There are 5 ways to turn a row about zero (a turn may also mirror it). The second row of each pair is the first, turned, with some noise. The first 50 pairs use one turn. New pairs use 2 turns, one after the other, and a turn may come again.
Some pairs, each with its turns in order after it:
[-11   9  20 -36 -38 -12   9  14 -42]
[-13 -24  16 -30 -18  31  27  23 -32] => (4)

[33 -1  7  2 -5 -7  3 -2  7]
[  8  11   3 -23   7   8 -13  -6  21] => (1)

[ 10 -29  -3   5  -2   2 -11  13  14]
[  2   1 -21  29   2  -4  13  -3  -3] => (4)

[ -6 -22  -5  29   9   8  -6 -13 -26]
[ -8 -22   8   6  11 -22 -27 -12 -18] => (2)

[-41   9   3  10  17  10 -14   2   3]
[-12  44   7  -3   5  14  -6   2  16] => (4)

[-10  19 -21 -10   9  -2  -3  -1   4]
[  7  18   7   2  -6  -2   3 -22  19] => (3)

[ 11   3 -10  -9  10  -6   1   0  -3]
[  9   1   2  -2   3  12  -1   4 -14] => (2)

[-3 41 -9 -5  0  4 35  4 -2]
[ 16  19  24   9  -1 -15 -34  -5  20] => (3)

[-5 16 25  9 -8  3 -1  3 12]
[-13  20   3  16   4   6  11 -10  14] => (1)

[ -9  -5  20  -5   2 -42  42   5   5]
[-30  10   9  18  -6  10 -23  35  18] => (3)

[  1   3 -27  13  12   1 -14   0   0]
[  1  -7 -12  -9   6 -14  21  17  -3] => (1)

[-12  42   3  -9 -11 -26 -16  19   5]
[-39  -5  14  10  38  -4   6  10  11] => (1)

[ 0 -2 26  8 21 28  4 21 11]
[  4  12  15  -8  22  18  17 -23 -19] => (0)

[  7   1  17 -10  11   9   8 -19  -8]
[ 10   5  -9   2   7  17   0 -21  -8] => (1)

[ -1   8   7  -9   1 -29  -5   5  12]
[ 14  11  -9   5 -21  17   1 -10   4] => (2)

[  9 -42  19   0  17  -1  32   5   7]
[-38  -4   2 -18   8 -10  -5  34 -16] => (3)

[ 12   1  -5 -42   9  -6 -22  35  -1]
[ -1   3  -3  -6  18 -18  49  19 -11] => (4)

[-11   4  20  23   1   2  39  -2   3]
[ 15 -26 -12 -24  16   9  14 -15   5] => (0)

[-11  28 -13  14 -17   6  17  -6  -3]
[ 25 -11  15   4  -3  -6 -18  -4  25] => (3)

[  6   8   6  29   6  11 -16   5  -3]
[  8  16 -13   2   1   6  22  13  13] => (1)

[ -4  -2 -10   7   3  -1 -22  -3   9]
[ 4  9 -2 14 21  7  2 -5 10] => (4)

[-42  -4   4  -6  -1  -2  -3  -6   0]
[ 10   3   4  -7 -23 -30  -7   3  16] => (2)

[ -9   3 -24   7 -13  17  13 -42  -2]
[ -8 -12 -22 -44   5 -20  -6   1 -12] => (2)

[-21  -2  26   6  36  -8 -12   6  31]
[-26   7  -5   3   3  45  10 -20  -9] => (0)

[  3 -12 -20  42   1 -31 -41 -42  38]
[-49  -6 -52  14 -39  -4  23   5 -27] => (0)

[  2 -10  -1  13 -31   9  18 -18   4]
[ 19 -17  -3 -17 -11 -16  21  20 -14] => (0)

[ 12   3 -38  -5   2   7 -15   6  -3]
[ -3  -6 -15 -28   5 -19   5  20 -11] => (1)

[ 17  -3  -2  19   7  -7 -16  -1  -8]
[ -6  13 -21   7   6 -16  -1  -6  -5] => (0)

[-40  -1   4  11  -9  -7  -4 -29 -40]
[ 29  -9 -28   6 -34 -14  11  22  34] => (3)

[ -9   0 -20  -7   3   0  22  -7   0]
[  2 -17  10  -3  -9  -8   1  -6  21] => (0)

[ -3  32  -5  -3 -21 -13  -1   6  -2]
[ 11  -5  -5 -20  -5  28   2  -9  27] => (2)

[  1   9  -1 -10 -16 -15   2  -9 -13]
[ 18   5  -1   5 -11  18 -11   9   8] => (3)

[15  0  1  5  3  2  6 12  4]
[ -9  -3   8   0   2  -2  -9  -6 -14] => (3)

[ 1 -6 -4 10 42 13  4  5 -7]
[  2  13   2  19   7   8  10 -43   8] => (0)

[  6 -17  16  -8 -15  -1  -3  -4  17]
[  0  14 -22  18   6  -9   6   6   5] => (2)

[-42 -10  12  17   7   2   1  11   3]
[  2  -7   0  42 -21   0  14   5   5] => (1)

[  7  16 -28   4  41  -3   2  21  -1]
[ -6  16  24   4   6 -36  12   8  26] => (4)

[  1  -8   1 -42   3   2  -3  -1   6]
[-1 36 -3 -9  6  9 16  8 -5] => (3)

[-16 -15  34  26  36   4  -8 -16  10]
[-28  13  15  27 -22 -34  -8 -26 -18] => (2)

[-42   8 -23   9 -13   6   0   2   5]
[ 13 -12  17   3   2  -8  21  -8  38] => (3)

[  2  24 -22  15  -1  -3 -19   2  -3]
[ -4   8   1  -8  20 -17  24  21  -4] => (1)

[  8   1 -14   5  -3 -25 -13  42   1]
[ 28 -21  15  20  -2  26  12  -3   5] => (2)

[ 14  -4  -2  -4 -16  42  16 -17   2]
[ 20  -9  -6 -18 -19   0  -2 -40  -7] => (4)

[ 42  40   3   3  -3   2 -42   0   1]
[-21  19  -6   7   9 -33 -37  -2 -43] => (0)

[ -1 -42  16   3 -13   1  19   0 -19]
[ 24  -2  15   7 -29  15 -26   6  -6] => (1)

[  9   0   3  18   1  25 -42 -15   3]
[ -5  15  -1   8  29  11   3 -41 -10] => (4)

[ 30  -8  -4 -17 -14  11  -5   1  -1]
[ 10 -20  -5  -4   1  -9  19 -16 -17] => (4)

[  0  -2  11  11  -2  13 -10  -6  33]
[ -2  15 -32   2   6  -3 -10 -16   7] => (4)

[ 17 -13 -10  -2  12  -1  -2   6 -26]
[ 15  21  -5  10   2  -8  -6 -11  18] => (0)

[-13 -17 -21   5 -14   4   1  -1   7]
[ 15 -23  -8  -5   0 -15   7  11  -3] => (2)

New pairs. What belongs after each?
[-42 -14 -25 -20 -19  -6  -3  18 -16]
[ -7  31   7  18  -5   1 -33 -18  32] => (3) (1)

[15  3 15 14  4  4 25  5 25]
[  0 -19  -1   4   4   3 -17 -28 -28] => (0) (1)

[ 42 -14  -4 -42   3  -2 -24   1 -11]
[  0  11   8  15  27 -22 -20 -45  -7] => (2) (0)

[  2  14 -11   4  26  15 -42  -4  42]
[-34  11 -24 -26 -21  21 -35  19 -12] => (2) (2)

[-25  21  15  -6  -8   4  26 -13  16]
[ -5   7  11   3  13  18 -40  -6   7] => (1) (4)

[-11  14  27  -4 -11   0  35  18  11]
[  0  -3  21  33 -14  13   6 -32   3] => (3) (2)

[ -4  23 -12   2  15  -6  17  -1  10]
[  7   3   3  17  13 -13 -20  15   8] => (1) (4)

[-10   2  -1   2 -15 -25  20 -21   4]
[ -9  11 -29  -1   5  -5  21 -17  13] => (3) (4)

[  6  -5  -8  -5  -9  28  -5 -17   1]
[  8   7  -4 -24   0  10 -18  10  16] => (1) (2)

[14 23 -1 28  2  9 -7 21  6]
[  7   0  -9  -7 -34 -29   1 -10   2] => (4) (2)

[  8   6 -12  -4   4  -8 -11  -3 -34]
[ -1  12  25   4  -7 -15  21   6 -20] => (1) (4)

[-32   9 -23   1   6 -20 -16  -9 -10]
[ 15  25 -30  10  18  11  -4   2   1] => (2) (2)

[ 10   0 -14  20  23   2  -1 -16   0]
[ 29  -2 -10  14 -10   5 -20   4   9] => (2) (0)

[-30   2 -25  -2  -1 -15  -4  -7   2]
[-12 -16  10 -29 -13   4  17   4 -10] => (3) (0)

[ -5  -8 -13   3 -17 -24  42   9 -19]
[  1  21   5 -16  14   5  28  39  -5] => (4) (0)

[ 14  -2   6  12 -11   0 -14  -1 -13]
[-14   9 -19   0   2   6 -11  -4   4] => (1) (1)

[42  9  6 -7 35 -4  6 -4 -3]
[-10   1  23 -13  26   6  27 -19 -22] => (0) (1)

[ 38 -27 -17  11  -4 -14  19  -1  -7]
[ -1  15  -1  10  10  31   2 -11 -37] => (1) (3)

[ 21  13   7  10   1 -16   8 -25   7]
[  6  -1   4  14 -24  -6 -13  25  10] => (0) (0)

[  1   8 -11 -22   6  18   2  -3   5]
[18  0 17 -3 11 18 -1 11  6] => (1) (4)

[-42  -2  12   3  24  40 -13   9  29]
[ -7 -56 -26 -24 -14 -11  -7  11   7] => (1) (2)

[ 21  18 -22  -6 -24  -1   1  -3 -10]
[ -5 -11 -33 -15  -9  -7  -7 -10  -4] => (2) (1)

[  3 -14  -4   3   0 -12 -16   5  14]
[  5   4 -16  -9  -3 -20   4  -9   2] => (2) (0)

[ 28  11  16   1   1  -7 -16  19   9]
[ 18 -28   9  24   5 -15  -2   6 -13] => (4) (1)

[19 18  0 13 -9 11 -4 -9  4]
[  0  15  -7 -23  -2 -17   3   0  18] => (2) (3)

[ -1  10   3   5   9   0 -12  -5   0]
[ -5  -3   1   9  -1  10  -4 -10   0] => (4) (0)

[-14  -7  42   3   7 -14 -21  27   0]
[ -1 -41 -20  13  26   6 -26  -9  12] => (2) (3)

[  5 -31 -24  -8  -3   6  -2  38   8]
[ 28   5 -22  10  -7  14 -22  19  33] => (2) (1)

[ -7  24  -8  -1   3 -12  15  -1 -12]
[-9 14  2 18 15  3 18  7 -7] => (4) (3)

[-42  12  -1  12   1  30  32 -22  -1]
[  9   5 -31  -6  -4  31  15  44   0] => (2) (4)

[ -4  -4  20   3   5  -5  13 -22 -19]
[ 20  -2   6  -9   5 -10   2 -23  14] => (2) (2)

[  8  10 -14 -21  10  42 -42 -38   9]
[ 49 -20  30 -24  20 -35  -7   1   3] => (3) (4)

[-21  18 -27  -5   2  12  -2   9  21]
[-27 -10  25 -27 -10  -1  -4  -7  -1] => (4) (0)

[  6 -22  -7   2   5   0 -13   3 -18]
[  5   2  16 -10  -6   2  11   4 -27] => (1) (3)

[  5 -20  11  10   5   8  -2   3   7]
[-13   0   3 -16  -1   8  -1  11  -1] => (0) (2)

[-17   2   8  30 -42 -18 -13   6 -18]
[-30  -3  36 -12 -25  -6   8 -20 -14] => (0) (3)

[ 14   4  -1   3   2  -8 -25  -8  -7]
[ 2  2  6  0 15 -8 11 25 -8] => (0) (1)

[-3 -8 10 -3  1  8  1  9  1]
[ -6   9   5  -1 -11  -8   6   4  -8] => (1) (1)

[ 4 16 -4  1 -3 -2  9 18  3]
[-13  15 -11   4  -1  -6  10   1   4] => (0) (3)

[ -4   1  -5  11  -1   3 -42   1  -5]
[-16 -17 -20 -12   0  -3 -12  15 -19] => (3) (2)

[  6   7  -2   9 -31 -14 -29   2  -5]
[ -6  -2 -15 -35  11   7  -8 -19   1] => (2) (3)

[ 13 -16  10 -10  -9  23 -14   3  28]
[-11 -15  10  -8 -28  16   1   4 -20] => (2) (2)

[  4  15  42  15   3  26  -2  -2 -11]
[-11  21 -38  14  -1 -18  -4  -5  29] => (3) (0)

[  7  -3  -7  -1  18   5  16  16 -10]
[  5  -8 -11   3   8  16 -18  19   1] => (3) (0)

[  1  -8  -2 -42  -1   5  -6   9  -4]
[16 12  2  4  5 32 18  2 -7] => (1) (4)

[ 20 -13  13   5 -14   4  11   7   2]
[ 14  -8 -18  10 -13 -12   9  16  14] => (4) (0)

[-14   1  18 -20  -5  -1 -41 -17  -1]
[-28 -10 -13 -12 -15 -13 -32 -13 -18] => (2) (0)

[-1 -3 14 16 12  6 -1  9 -6]
[ -1  -4  -1   5  -8 -15   4 -18  16] => (1) (4)

[-26  -7 -10  -5   0   0  17   0  42]
[-37   0  18 -11  -5 -34   2   9  -2] => (4) (0)

[ -8   2  16   5  -6 -11  42  -4  -2]
[  0 -25 -29  13   8   7  -9 -22  -4] => (1) (3)

[ -3  -6   3 -25  -7   4 -42  15  -9]
[ -1 -25  25 -12 -27 -12 -16 -16   1] => (3) (4)

[ 0  0 -4 -9  8  7  9 -1 42]
[  1  -9  30  -3  -1 -21   5 -19   2] => (1) (1)

[ -3   0 -17 -10  -7 -10   8  22   3]
[-14  -2   0  16  -8   9  25  -2  -2] => (1) (3)

[ -6  15   6   6   6 -10  -8  -3 -10]
[ 2  8 16  6 -7 -9  0 -7  6] => (4) (2)

[-12   0   5   7 -22  -2 -13  -2  -1]
[  9  -1   1 -18   5 -20  10  -2   0] => (4) (3)

